There are 4 ways to turn a row about zero (a turn may also mirror it). The second row of each pair is the first, turned, with some noise. The first 36 pairs use one turn. New pairs use 2 turns, one after the other, and a turn may come again.
Known pairs, each followed by its turns in order:
[ 28  10  -5   4  24  11 -26  31]
[ 21  -9 -22   3 -44  -5   2 -10] : (2)

[  7 -16 -20  17  31 -33 -31 -30]
[-48  27  -7  21 -34   1   2  15] : (2)

[ 32 -27 -20  24 -15 -26 -15  21]
[-14  37  -5   6  12   6 -47  12] : (0)

[ 11  19  27 -33  -7  18   1  28]
[  3  -1   9  18 -32 -42   9 -17] : (0)

[-10 -18  -6  32   2  -5   9  -3]
[  8  18   1  17   2 -24   3 -20] : (1)

[ 33   8  31  -9  29  23 -23  12]
[ 24 -28  17 -29  32  -6  17 -16] : (3)

[28 -7 -5 22  9  4 -5 32]
[  5  -5 -24  -8 -27  -3   2 -35] : (2)

[ -5  -9 -12 -30 -10  20  18   0]
[ -6 -34 -10  14   3 -10  -6 -22] : (0)

[  0 -20  -3 -17 -19  -1   6 -30]
[ 11   3 -20  30  -1 -20   2  11] : (3)

[ 19  31  -2   0 -24  22  19  17]
[ 35   3   9  15 -11 -13 -13 -34] : (0)

[ 15 -17  21  -7   1  -5 -17 -30]
[  2 -12 -19  11  23 -27  17  -7] : (3)

[ 21 -16 -16 -13 -34  31 -28 -23]
[ 19 -23   0   8  34 -34 -31  18] : (0)

[ 24 -13 -34   3  13   0 -23 -29]
[  0  14 -23 -36 -27 -19 -16 -12] : (1)

[ 18  18 -12 -20 -22 -20  -7 -30]
[-22 -21  40   8 -10   1  15  16] : (2)

[-32 -25  20   4  21 -17 -30  17]
[ 26 -26  28  17 -28 -27  10   6] : (1)

[-11  14 -10 -23  32 -13 -31   1]
[-18 -22  15  -3  36   8 -11  25] : (3)

[ 21  11   2  -6  30   9  26 -27]
[-36 -11 -21 -23  15 -11  11 -15] : (1)

[ 33 -25 -31  -4 -22 -16 -22  18]
[-12  25 -15  22  22 -14 -44  10] : (0)

[  5  16  26 -27  -7   0  16  -5]
[ 21 -18  24  12  13  19  -8   6] : (2)

[-18  34 -22 -34   5  11  20 -27]
[ 9 25 26 28 11  5  8 43] : (3)

[-17  33  27 -11 -10  -3 -18 -16]
[ 28  -3 -14  -9 -14 -18  33  16] : (0)

[  9 -30 -25  29  27  15  29  26]
[-28   1  36  11   7  38 -28 -21] : (0)

[-20   2  26  29 -30  -5  11  17]
[ -1  34 -24 -14 -10  16  -8 -29] : (3)

[ -8 -28 -25  11   6  18   6  -6]
[-12  22  -6  -6   5 -31 -13 -10] : (2)

[ 31 -26 -27   4 -15   5  15 -30]
[  5 -12  -8  22 -36 -37  19   9] : (3)

[ 22  17  -2  23  -4  -3 -14  33]
[  9 -16 -20 -14 -28   8  21 -20] : (2)

[-30 -23  23 -14   9  -3  25  11]
[ -1 -10  38   6  16 -14  30   4] : (1)

[ 13 -19  -8 -22 -32 -11  15  -4]
[ -8  -9 -30  -5   3 -16 -31 -14] : (0)

[-30  31  19 -14  24 -10  32   6]
[33 15  0 32 32 20 20  8] : (2)

[-17  24   6  31 -29   2  -5  -6]
[ -2   5   5 -39   9  15  28  11] : (2)

[  3   7 -21  12  25 -31  31 -11]
[ 12   2 -32  -8  22 -21  27 -20] : (1)

[ 16   1  30 -20  34   5 -21  -8]
[  9 -27  10  -3  45  -7  14 -10] : (3)

[  0   0  -2 -14  12  26  -6 -26]
[-28  -1   4 -22 -21   5   3  -8] : (1)

[-28  21  -9  21  -4 -11  29  11]
[ 12  12 -10  31  19   9  31 -15] : (1)

[ -4 -14  -6  15  25 -14  18  -2]
[  3   0  -7   1   6 -32  17 -11] : (1)

[-19  26 -14 -10 -15 -25 -21  27]
[-14   5 -14 -23   6  34 -16  32] : (3)

New pairs, each followed by its turns in order:
[  4 -29 -14  13 -16  21  22  -2]
[ 17  17  -7  -4 -13   0  38   0] : (1) (0)

[25 13 24  2 24 22 -6 25]
[-12 -21  31 -25 -26 -11  -7 -10] : (2) (2)

[-12   8   1 -17   8  31  23 -22]
[-10 -26 -23  24  15  -5 -20  -6] : (3) (1)

[-16 -33  24 -11 -15 -23  19   9]
[-19 -12  26  13  23  18  22  22] : (2) (0)

[24 19 -6 25 20 -7 23 10]
[ -1  15  45 -14   7   7   6  -6] : (2) (2)

[ 12 -20  19  19  16  17  28   3]
[-15 -13 -18 -20 -25  20 -14 -18] : (2) (1)

[ 29  11  -7  -8  28  16   9 -20]
[ 31  18  -1 -28 -14 -14  -7  11] : (2) (0)

[-20  -1  -1  21  22 -13 -22  30]
[-28 -11  -4 -19  -1  10  12 -38] : (1) (2)

[  2 -20  22 -27  10 -18  24   2]
[-19  -4   4   4  36 -14   4  29] : (0) (2)

[ -9  15  21 -23 -21  32  -5  29]
[-41 -17   2 -24   4  24   0 -22] : (0) (2)

[-16  26   1  -1 -28  27  28  28]
[-35   6 -12  46  -7  -2  19  -2] : (1) (1)

[-29  28  13  -5  -1  25  -9 -12]
[ 19  36   0   8  -9 -21 -12 -16] : (1) (3)

[  2 -22  20 -14 -18 -19 -30  18]
[-14  -2 -30 -10   2 -38 -18   9] : (2) (2)

[ -6   6   6 -26   7 -24 -16  16]
[-12   9 -23 -18   1 -17  -3 -26] : (2) (2)

[-13 -12 -10  28  15 -21  -5  19]
[ 17   4 -26   1  23 -12 -19 -11] : (1) (1)

[-24 -10  30  14 -20 -15   0  28]
[-21  23  -7 -23 -24 -14  23  19] : (2) (1)

[ 19  25  11 -28  -2 -33  -1 -12]
[-21  24  -9  12  14 -23  28  18] : (3) (1)

[-23  -4  30  31 -21 -23 -16  23]
[  7  23   2  19   3  38 -24  36] : (0) (1)

[  6  34 -32 -28  12 -19  14   4]
[-16  20  -1 -10  18  29   4 -43] : (2) (2)

[ 30  -5  -2  26 -24  33  17   3]
[ -5 -16 -26 -25  12 -40  16   3] : (2) (0)

[-24 -12   4  -9   7   8  -2  -7]
[ -3   1 -13  -2  18 -11 -14 -11] : (0) (2)

[ 26 -11  23   6  15  33  27 -33]
[-16   5 -13  22  -9   4  53 -24] : (3) (3)

[ 22   6  34 -31  15  18  26 -31]
[-37 -47  -9   4 -11   9  27  17] : (1) (0)

[ 30 -30  17  24   8 -13  -7  16]
[ -1  25  12 -18 -33  23  -4 -20] : (2) (1)

[-12  27 -29  27  22   9  29  33]
[ 15  39  17  -9   3 -41  26 -22] : (0) (3)

[-23  10 -34  15  25  25   8   9]
[ 33   0 -19   2  -8  30  -5 -32] : (1) (0)

[  3 -32   0  17  16 -13 -20 -23]
[ 28  -9 -15  25  -9  12  15  19] : (2) (0)

[-14 -24  20  23  33  25 -23  18]
[ 12  14 -27 -19 -31  25 -25  25] : (1) (0)

[-33  15   2  13  21  26  27  13]
[ 31  22  -7  12 -11 -27   6 -30] : (0) (3)

[-15   2  -7  14 -29 -22  21 -29]
[-10 -11   5  27  38 -22  -9 -12] : (0) (0)

[ 16  -4  24  28 -15  -3   9  11]
[ 13 -19 -21 -10  24  -6   2 -19] : (3) (0)

[ 21  -8 -14 -25  33   5  22  32]
[  3 -11  14  13 -10   7  15 -55] : (0) (1)

[-10 -11  12 -29 -34  -5  -8   3]
[  0  21   9  30  30   4 -12  -5] : (3) (0)

[-17  18  29 -34 -16 -28 -29  -4]
[-20 -28  -3  12  21 -18  41 -31] : (0) (2)

[-19 -24 -17 -31 -20 -33  13 -25]
[-14  -1   5 -21   4 -47  19 -33] : (1) (0)

[-18   6 -20   9   4 -14   0  -3]
[ 11   2 -17 -15  10   2   9  17] : (3) (2)

[-10   7  19 -29 -22  32 -12  18]
[ -8  29  16  16  23 -35   6 -10] : (3) (0)

[-26  24  -5 -13  -6  14 -29  16]
[-11   5  -9 -19   1   9  12 -45] : (0) (2)

[ 11 -22   0  14 -21  -2  21 -22]
[-20  19 -16   3 -28   1  15  10] : (3) (3)

[  7 -17  30   2  -3 -15  10  -2]
[ 17  -2  18 -13  -3  27   6  13] : (0) (1)

[ 25  33 -18 -18  12   8  33 -28]
[-19 -16 -16 -43   9 -15  13 -34] : (0) (1)

[-1 -1 -7 15 24 30 34 14]
[-30  28  15  11  -7  31  -9  -4] : (1) (3)

[  7 -33 -26  14   4  17 -11   7]
[ -5   5 -30 -10  -5 -10 -16  32] : (3) (0)

[ 17  18   2 -29   3  15 -22  19]
[ 27 -41   5  -1   1   8   0  -7] : (3) (3)

[-32 -14   5  24  26  12  11  -5]
[ 20   2  11  16 -23  -7  38   9] : (2) (2)

[ 33  14 -34  -6  16 -26 -28 -10]
[ 12  -9  -9  22 -14  32 -43 -20] : (3) (3)

[ -5  -4  26   6   8  -3  -8 -19]
[-22   0  17  18   8   0   9   0] : (3) (3)

[-23  32  29  23  12  18  15  -6]
[ 48   6 -14  13 -13  -2  26 -12] : (0) (3)

[22  3 24 10 20 16 27 11]
[ 23  -4   4  18 -15 -24  31  -9] : (1) (1)

[  4  27 -33 -32  16  15 -18 -13]
[ 28  -6   0  26  40  -9 -23   5] : (2) (1)

